The rows of a group lie close to one hidden flat surface of 13 dimensions, which may be shifted away from zero. Surfaces can cross.
Known rows, each followed by its group:
[ -5 -13  -1  10   2   7  14   5   7  -6  -2   4   5   8 -16   9 -18   2
  -8  10  -6   3  13   5   9   9]	F
[ -5   8 -26 -28  -9  10 -34  -8 -13   0  46 -19   4 -12  19 -17  -8 -30
  18 -13  13   7 -24 -16 -24 -18]	L
[  0 -10 -19  -1   2 -26  15  -1  -5  10 -14  17  12  -1   5  17  15   6
  19   5 -10  16   4   5  14  -7]	F
[ 32 -23  10 -10   2  23 -22 -14 -26 -14  -2  -7   5  11   5 -17  19 -14
  22 -14   3  -7 -16   6 -27  -5]	L
[-12   1 -44  10 -22   4 -12  11  -1   8  27  22 -10   0   8  14 -22  -9
  26  -6  -3  14 -22   2 -14  -1]	L
[ -9   7   6  -5   0  21 -13   9   7  -7  14 -11  17   7 -11   3 -29 -12
 -16  -5  20 -16  -8  -9 -32   6]	U
[  8  10   8  58   2   9   2   8  10  12  16  -2  -1  16  18   5  -7 -27
 -13 -14   6   3   6 -13  11  -6]	M
[  4  10  25 -19  21   1   3 -13  17  -3   0 -13  18  26 -24   9  -5  -8
  -8  12  -2  -9   2 -13 -11   5]	F
[-10  15   6 -14   8  -3 -20 -22 -20  13  40  -7 -13  -4  20  -6  22 -15
 -16  -1  -4   2 -25  -5  -4   1]	M
[-23  -7   8  27  17  10   3 -14   0  13   1  40  -9  16  26  21  13 -10
 -35 -16 -11  -7 -19   5  26  -7]	M
[ 33   5  22   4   8 -21 -14   6  -9  14  -2   5 -19  -6   1  23  22  12
  24 -12  -1 -15 -20  13 -21  12]	F
[-12  10   4   6   0 -12 -23  12  10  -2  21   1 -22 -15  12   0 -12  -4
  22 -18  -2  24   1  -4  13  -7]	U
[-11  13   8 -34   2 -12  13 -27 -25  21  26  -3   4  16   8 -13  13  -2
 -12 -16 -12  -8  -8  -5  40 -16]	M
[ 12  13  13  -8  -4 -12 -12 -15 -11  19  11 -23  10  26 -11  15  10   4
  10  -5   3  -7 -14 -11 -19  -4]	U
[ -5  -3   0   6   5 -14  -6  -9 -15  22   2  23  16 -27  25  30   1  19
  19 -28  -5 -21  -3   8  22 -20]	U
[ -9  11 -29 -24 -10 -16  -4  13 -13  -8  26   6  12 -13   4 -12 -17  -9
  15 -13  22  -2  -9   1  -2  -3]	U
[-15  -9  -2 -10  -6   4 -13  -3  15 -12   9 -21  -2  34 -36  15 -24  -2
  -6  16   5  15  -3 -11 -16   3]	L
[ -5 -21  -6 -19   7  -5  -8   1 -24 -19  -5   8  -7 -22   5  -9  21   0
 -13  15   5   9 -15  20 -18  16]	M
[ 11 -38  -9   9   5 -17   8   0 -24   2   4  24 -18   1   6  16  17  -4
  18  -1 -20  21  -6  24  24   4]	F
[-13  12 -34 -23 -18 -27  18  -7  -9  14  27  -6  12  26 -10  -6  -6  -5
  10   4  -1  17  -2 -11  22 -12]	F
[-11  10 -13  -4   6   6  -1 -13  13  -3  -5   5  12  10   8 -13  13 -15
   8  20 -16  27   2 -17  -9  -4]	F
[ -8  -1  -3 -29  -2  15 -22 -41  -3  -8  15 -19   8   7  -7  -4  -3  11
  -5   4   8 -33  -9  -5  10 -19]	F
[-11  20  -8  -4 -24  15   0  16   0   2   2  -4   2 -26  -3 -16 -26  23
  15  -2  -4  -1  11   0 -13   9]	U
[ -7  13 -14  16  -3 -38   5  16 -11  -5  22   8   7 -11   8  -8  -5  -5
  11  -5  14  17  11   4  28   3]	M
[ 22   5  25   7  20   7   1  18  21   0 -28  19   6   3  -2  16   0  -5
  17 -15  -4 -11  -2   0 -30   7]	L
[  4   7  -7   4   3 -32   1 -11 -29  -1  19  19   7  20   3   6  19   1
   0 -12  21 -19 -19  14  21   2]	U
[ -9  -1   9 -33  13  -8  21   6  -6 -14  13   1  15  -7 -22  -9 -19  -1
  -5   9  -5   0  16   8  14  16]	M
[  8  26   9  21   2  10  -2  11  -1  -3  22  -2  17   0 -11   3 -22  -5
   1   5  13 -18  -1   1 -31  27]	M
[-19   2   5  -1 -10   6 -24   6   5  14  16 -22 -26  -1   7   6  -5  -6
 -20  -6   0  20 -17 -13 -19  -6]	U
[ -3  -4  -6 -15  13   2 -19  -6  -3  -2  13   6  17 -15  15   8  -3 -14
  15 -11   4  -6 -11  -4 -12 -11]	F
[ 18   3  -1 -20  -4 -15   6 -12 -21   5 -18  -7   2   0   4 -19  40   9
  11   7  -4   4  -3   2  -6   0]	L
[ -7   1   5  26  10   1   5   3  -4 -10   9  12  18   5   1   0  -6 -10
 -10   7   5   5   8   4   3  13]	L
[ -9   0 -16  25  -4 -12   3  -5  -5 -27  10  14  -9  -6  -6 -12   2  12
  -6  25  10   3  11  19  29  18]	F
[ 15 -25   8  22   1  19   6   8 -17   4 -14   0   1  -3  24  -9  11 -15
 -19 -21   4  -4   3   4   7 -12]	U
[  4   8   2  33   0  10  -7  21  -6 -18   9  19   1  -4   7  -8 -10 -11
  -4  -7  19  -6  -8  11 -22  23]	L
[-19   2 -24  21 -23   9   5  16   0  -5  16 -10  -2  11   6 -21 -20 -18
 -27  -6  21  13   4 -11  13  -9]	M
[-13   2 -24 -11 -19  14  16 -10 -23   3   5  -9  23   7 -11 -10  -2   8
 -29  23   8 -11  -7   3 -18  12]	M
[  3  -6  -1   4  10  16   8   7  -2 -16  13  -1  17 -10   5 -21 -12 -26
  -4   8  -1   9  14   1  -3  10]	L
[ -4  -3   2  -2  17  -4   8 -13   6  -6   5 -17  27 -34 -14  11  -8  12
  10  51 -24  16  36   3   1  20]	F
[  4  17   1 -16   5  16  21  -7   7  -4  13   6  -1 -23  11 -31  -7  -3
   0   0 -13 -24  18   2  32  -2]	U
[ -3   1   8  -9  16 -28   2  -8  17  -1 -28  11   0   6   5   4  24   6
  17   1 -14  24  10  -8  22 -15]	L
[-10   0  -3  -1  -8 -33  -4  -2 -13  12   5  -4  -3  20  -6  19   7   9
  -8 -10  12   4 -13   0  11  -8]	U
[ -2  32  13   2   0  -9   0 -13 -27  10  14  -5  17  -5   7  -9  19  12
 -26   1  18 -31 -13   4 -10  15]	L
[ -5   8 -11   9  -6 -15  -5  24  -2 -13  22  10 -20 -21  14 -23 -13  -9
  18 -18   8  19   6   5  26  -1]	U
[  0   3  -2  -2 -14  -7  22  26 -17  -2  16  -3  12  28 -25  -8 -28  -8
  -5  -9  14   7   1   4  -4  17]	M
[  5  22  12   3  14 -17  42  15  -4   8  -5  12  30  -4  -8  -2   0  -1
 -12  12  -5  -3  20   4   0  24]	L
[  0 -15   2 -17   0  11 -30 -24   3  -7  -6   2 -16 -13   7  12   5  18
  12 -14   4 -29 -14   7   7 -22]	F
[  8  18  11   9 -19  23   3  -4  -2   3 -13   4 -19  14   0 -26  11  15
  -1 -10  -7 -14  -8   2  -6   6]	U
[  1 -15   7   8   8 -18  -6   8  -2 -12   4 -20   4   9 -16   6   1 -12
  -6  21   7  31  11  -1  -5  10]	U
[  3   1  -7 -23  -7 -31  10  16  -6  -8 -16  -6   8  12 -20  -7   4   7
  13   5  13  19   2   1 -11   6]	L
[ -2  22 -18  -6  -5 -15  16  21   7  20   1  17  -3 -20  14   0  -3  -2
  17  -3 -10  11  -1  -2  -6   4]	L
[  7  -6  -6  -8 -23   9  17   8 -20  21  23 -15 -10  20 -16   0 -17  -3
  -7  -8  -7  -1  -8   3  -1   4]	F
[ -4   3 -18  18 -16  -3  -7  16   6   4  14 -24  -3  17  -6   1 -13 -19
  -7   6  16  27  -2 -17 -19  -1]	M
[-10  18   0  -9  12 -21 -11  -2  32  -2 -12   4   0 -44   7  13  -2  20
  26  14  -9   5  19  -5   8  -6]	F
[-30  16  -1  -3  14   1 -29 -30   0 -11  24  -2  26  -8  16   2   0  -2
 -26  -4  27 -28 -11 -10  10 -17]	L
[  8  32  13  12  15   6 -24 -18   8  -9  10  -4  17 -17   7  -2  11   2
   7  19   9 -22  -3  -5 -29  15]	F
[ 16  -5   7   0   3  14  -2 -13  20  18 -17 -24  -2   0  13   1  14  -9
   4  -3 -13  -1  10 -21   6 -29]	M
[ 13  -8 -11  18 -20  -2  -4   6 -12  18  -3 -19 -10  12  22 -12  16 -16
  -3 -23  11  13  -6 -13   5 -27]	M
[ 17 -10  -5 -10   8   1  12 -10  19  -5 -37  -2  -2  -6  11 -15  28  -1
  -5   5   3 -13  12  -4  18 -22]	U
[-11  25 -18  14  -1   6  -4 -17  16   5   7   2   3 -31  11   3   5  11
   0  35  -9  -5   6  -4 -10  11]	M

New rows, each followed by its group:
[-13 -11 -18 -16  -4 -18  -3   3 -19   3  22 -16  -9 -32   7  -8   5  -5
  -1  23 -14  39   5   4   5   7]	U
[ 21  18  12  20  18   0  -5 -13  12 -32  -4  22  -8   3   3 -22  22  -1
  13  12  10 -19   5  12  13  16]	U
[ -3   0 -16   9 -10  12  17 -19 -21  19  17 -11  33  10  -8  14  -5   4
 -20  24  -4 -13   1  -1 -10   8]	L
[-16  -5 -18  -9 -17  27 -12 -10  15  -1 -10  -1 -30 -25  12 -10  -3  18
  -9   2  -6 -16  -5   1   7 -15]	L
[ 22 -11   7  23   8  20 -16  13 -11 -24  -7  16  -6 -15  25 -29  15 -20
  18 -13   6   6  -3  11 -15   6]	L
[  5   5 -10 -11 -22   4  24   4 -33  16  11  -7  -1  -8  12 -32   7   1
  -5 -14  -4  -3   3   5  19  -4]	M
[-10  16 -26 -24  -3  -4 -17 -20   6 -11  32   0 -14   3   1 -11   4 -10
   5  17   5  -2 -20  -3  -2   1]	L
[ -2  10   6  -6  -1 -25 -13 -19   0  27  -1  -5  -3  16   3  30  17  15
   1 -17   4 -14 -16 -10   8 -20]	U
[ -6 -21 -11   3  17  16 -16 -24 -15 -22  23  15  19  -3  13   0   1 -19
   1   7   1  -5  -6   8   8  -4]	F
[-21   9 -27  10   3   2 -17   7  14 -16  25  25   6 -10  19  -4 -22 -21
  14 -13  13   3  -8  -3   6 -11]	F
[-14 -14 -13 -16   7  -4  -9 -11   4   0   1 -12  -1  -8  -1  11  10  -7
 -17  31  -6  21  -7  -5 -19   4]	M
[ -5 -16 -11  13  -9  32  -3 -18 -19 -11   3   3   4 -11  10 -16   1   6
 -19   6   2 -20   1  12  11   0]	L
[  8  10 -11  12  -6  16 -16 -10 -13   6   6  -6  11 -22  14  -6  15   1
  17  22  -9   7  -5  -1 -42  14]	F
[-14  29 -22  27   2   0  -7 -26  25  -1  -9  13  22 -24  11  15   6  23
   0  33   4 -24   7  -5  -5   3]	M
[ 20  14   0   6   0 -16  14  -7 -25   1  24  11   0   7  14 -22  16  -7
   9 -19   7 -19  -1  11  37  -2]	U
[  2  13  29  39   5  17 -17  -3  -5  -7   3  19  -1   7   1   8  -4  14
   6 -14  -1 -17  -5  10  -9  18]	U
[-22   0 -24  -2 -10   0  -1  -5   3  -7  -6   2  14  -1   7  -6  -6   5
 -17  -3  21  -9  -1  -7  12 -18]	M
[ 18  -6 -26   4 -17  30  17 -24 -22  -1   9  12 -13   3  -2 -16  17   8
  -2  29 -15 -23 -12  24  -6  24]	L
[-17   6  -3  -4   4  -4   5 -23 -22   8  23   4  19  11  11  -3   9  -7
 -28  -5   7 -16 -10  -1  21  -7]	M
[ 12  10 -10   0 -17  -6   2  10  -5  22   1  -5   3   6  -6  14  -4   8
  17  -7  -1  -3  -9  -3 -25   2]	F
[-13  -3  -8 -20   9  11 -13 -10  -1   2   3  -3  17 -31  23  -7   4  -8
   6   4  -9   9   0 -10 -13 -12]	F
[ 20 -15   0 -18   1 -10  -2  -6 -21  26   2 -10   5 -17   1  27   9  10
  27  -2 -20   0  -4   7 -12  -5]	F
[-10 -33 -10 -22  10   5 -25 -25 -14 -27  35  -7  -4 -13  -7   1  -7  -8
  17  22 -11  19   2  11  14   0]	F
[ 11  -5  -1   5 -18  20 -17  13 -16 -12 -10 -18  -9 -15   8 -27   6  -1
  -2  -7  18   2  -7   3 -31   4]	L
[ 17   7  20   3  -2   4 -14   8   5  -5 -25  12 -14  15 -11  11   8  16
   8 -14  12 -25 -22   9 -35  13]	L
[ -1 -12 -22  11  -3  45 -17 -14  19 -14  14   3 -20  -9  10  -8 -10 -17
   0  20 -10  -2  -5  -1 -10  -1]	L
[  6 -14 -13 -14 -14 -21  11 -33 -22   1  16 -22 -14   6 -29   4  14  31
  11  38 -21   7  14  16  37   9]	F
[  2   5 -15  -7 -26 -11  22  -2  11  32  -3  -9 -24   2 -14  15  -8  29
  18   4 -26   2  12  -2  30 -11]	F
[  0  16  13 -16  18   7  11 -31   8  -1   4   7   7 -18  -4  -4   7  16
   7  27 -29 -16  19   6  19  13]	U
[ -3 -23 -10  11   3   4 -12 -21 -10 -24  25   3 -15 -15  -7   3  -5  10
   8  22  -6  -2   7  24  32  10]	F
[  3  16  21   2  14 -16  -7  -9   5   9 -20   0   7  -3  12   2  27   8
  -1  -5   1  -4  -1  -9  -4  -5]	L
[ -4   8 -19  17 -12 -18   3  10 -48  -9  38  26   8 -11   9 -15  -1   2
   6 -10  18  -4 -13  28   8  26]	U
[-14   1 -19  15  12  -6 -37 -23  -1 -43  26  26   3 -15  16  -7   4  -2
  10   4  30 -20 -11  15  22  -3]	F
[  0  22  -2   7   0  13   5  -4   6  18  34 -24   8  -5  -5   1 -13 -13
  -8  29 -14   7   7 -14 -20  16]	M
[  7   0   0 -24  -7  -3   8 -20 -13  19  15 -22  -4 -14  -6   4   4  17
   2  10 -19 -13   7   3  19  -6]	F
[ 13   9 -21  18 -24  -5  24   4  -3  44  -4  -8  -2   1  13   6   9   4
  16  -3 -23  15   9 -12   7 -13]	M
[  0  32  -7  20 -17 -11  -1   0  15   3  10  -9   3  34 -11  -4  -9   1
   8  -7  19  -5   0 -16   4  -7]	M
[  5  -1  14 -23   0  19   5   7 -21  13  18 -13   3  17   1 -14  -5 -26
 -22 -18   1  -4 -19  -8 -24   1]	F
[  1  32  -3 -16  -8 -11  -4   0  18   0  17 -28   1   3 -15 -14 -14   1
  18   7   5   3  11 -18  -2  -4]	M
[ -2 -17  -5  33   3  -4 -29   5  -4 -22 -26  11  19  -6  20   4  12  -2
   8 -15  28   8  -2   0 -12 -14]	L
[ -3  23   1  40   4   3  25   5  19  -1 -22  24   9   8   6  -2   4   4
 -17   9   5 -14  12   0   8  11]	F
[-11   0 -19 -16  -3 -15 -20 -14 -14 -27  24 -11  24  14 -20  -4  -5  -3
   8  20  24   7  -7  -1 -14   8]	F
[ 11  -1  14  -3   1  19  22 -11   0  15  -4 -25  15  19 -25   5  -3   1
 -12  31 -23   6  14  -7 -20  18]	F
[  7  17  13  -3  16 -13 -17  12   2  -1  10   2   6 -39  14   4   2  -4
  14  -1   6  -1  -1   1 -26  13]	F
[ -3 -21   7  30 -19  19  -5  -8 -29 -13 -11 -14  -2   6  -4 -17   8  18
 -25   8   7   2   5  12   4   9]	L
[-10  52 -10  24 -17 -10  -6   5   0  11  48   5 -16  -3  10 -15  -9  -1
  10  -1   4   3  -9  -4   1  18]	M
[-22  43  -7  12  -4   0   8  -6   3   8  26  30   1 -17  15  -8 -12  15
   3  -8  -4 -24  -1   5  25   8]	M
[ 11   2  13  10   3  -1   5  -1 -20  17  16 -13  36 -10   1  17 -17   1
   9 -14   1 -18  15  -2   4  -5]	U
[-15   3 -20  -6  -4  17   5   6  32 -17  -8  44 -27  -6  -9  13 -25  20
   2  -1   0 -34 -13  19   6  10]	L
[ -6 -16   5   5  38   5 -23 -16   8 -28 -16  22  19 -28  23   2  22 -15
  12  21 -11  20   5   2 -14   3]	F
[ -4 -10  12 -32  30 -11 -18 -32   3 -17  22  -4   7   0  -6   8   5  -8
  10  11  -6  -3   1   0  19  -9]	F
[  1   7  17   5   6  -5  11  20   3   5 -18  -3   2 -54   6   2  -2  19
 -11  12  -6  -1  24   9  -7  19]	F
[  1  -9  -7   3 -20   9  16   7   0  17 -16   0 -15   8  -5   4  -2  15
  -3  -3 -14   1   0   2   4  -5]	F
[ -2  22   2  16   8  -6 -31 -25  29  -9   8 -16 -11  14   1   4  20  -6
  -2  27   9   6  -9 -20 -14  -1]	M
[-19  25  23  -2  -4 -22   9  24   3  22  -2 -13   8   2 -10   9 -16  12
 -16 -15   3  13   8 -14  -4   4]	L
[ -9   6 -21   6  12 -28  -1  -5 -24 -21  24  43  13 -26  15  -1   7   5
  13   4  14 -15  -6  29  24  17]	U
[ 20 -10  -9  40  -9  -1  30  28   6  -7 -24  -2  23  11 -13  -3 -17  -3
   2   3  14   4  32   1   8   4]	M
[-27  35   9 -30   9  -8 -16   3  23 -30  26  11   1   7 -28  -1 -35   6
   4   2  16 -14  -9   0 -12  22]	M
[-16  21 -22   3 -10   2   2   1  13  12  27  13 -26  -6   6   0  -7  -2
   4  11 -16   9 -10  -2   5   9]	L
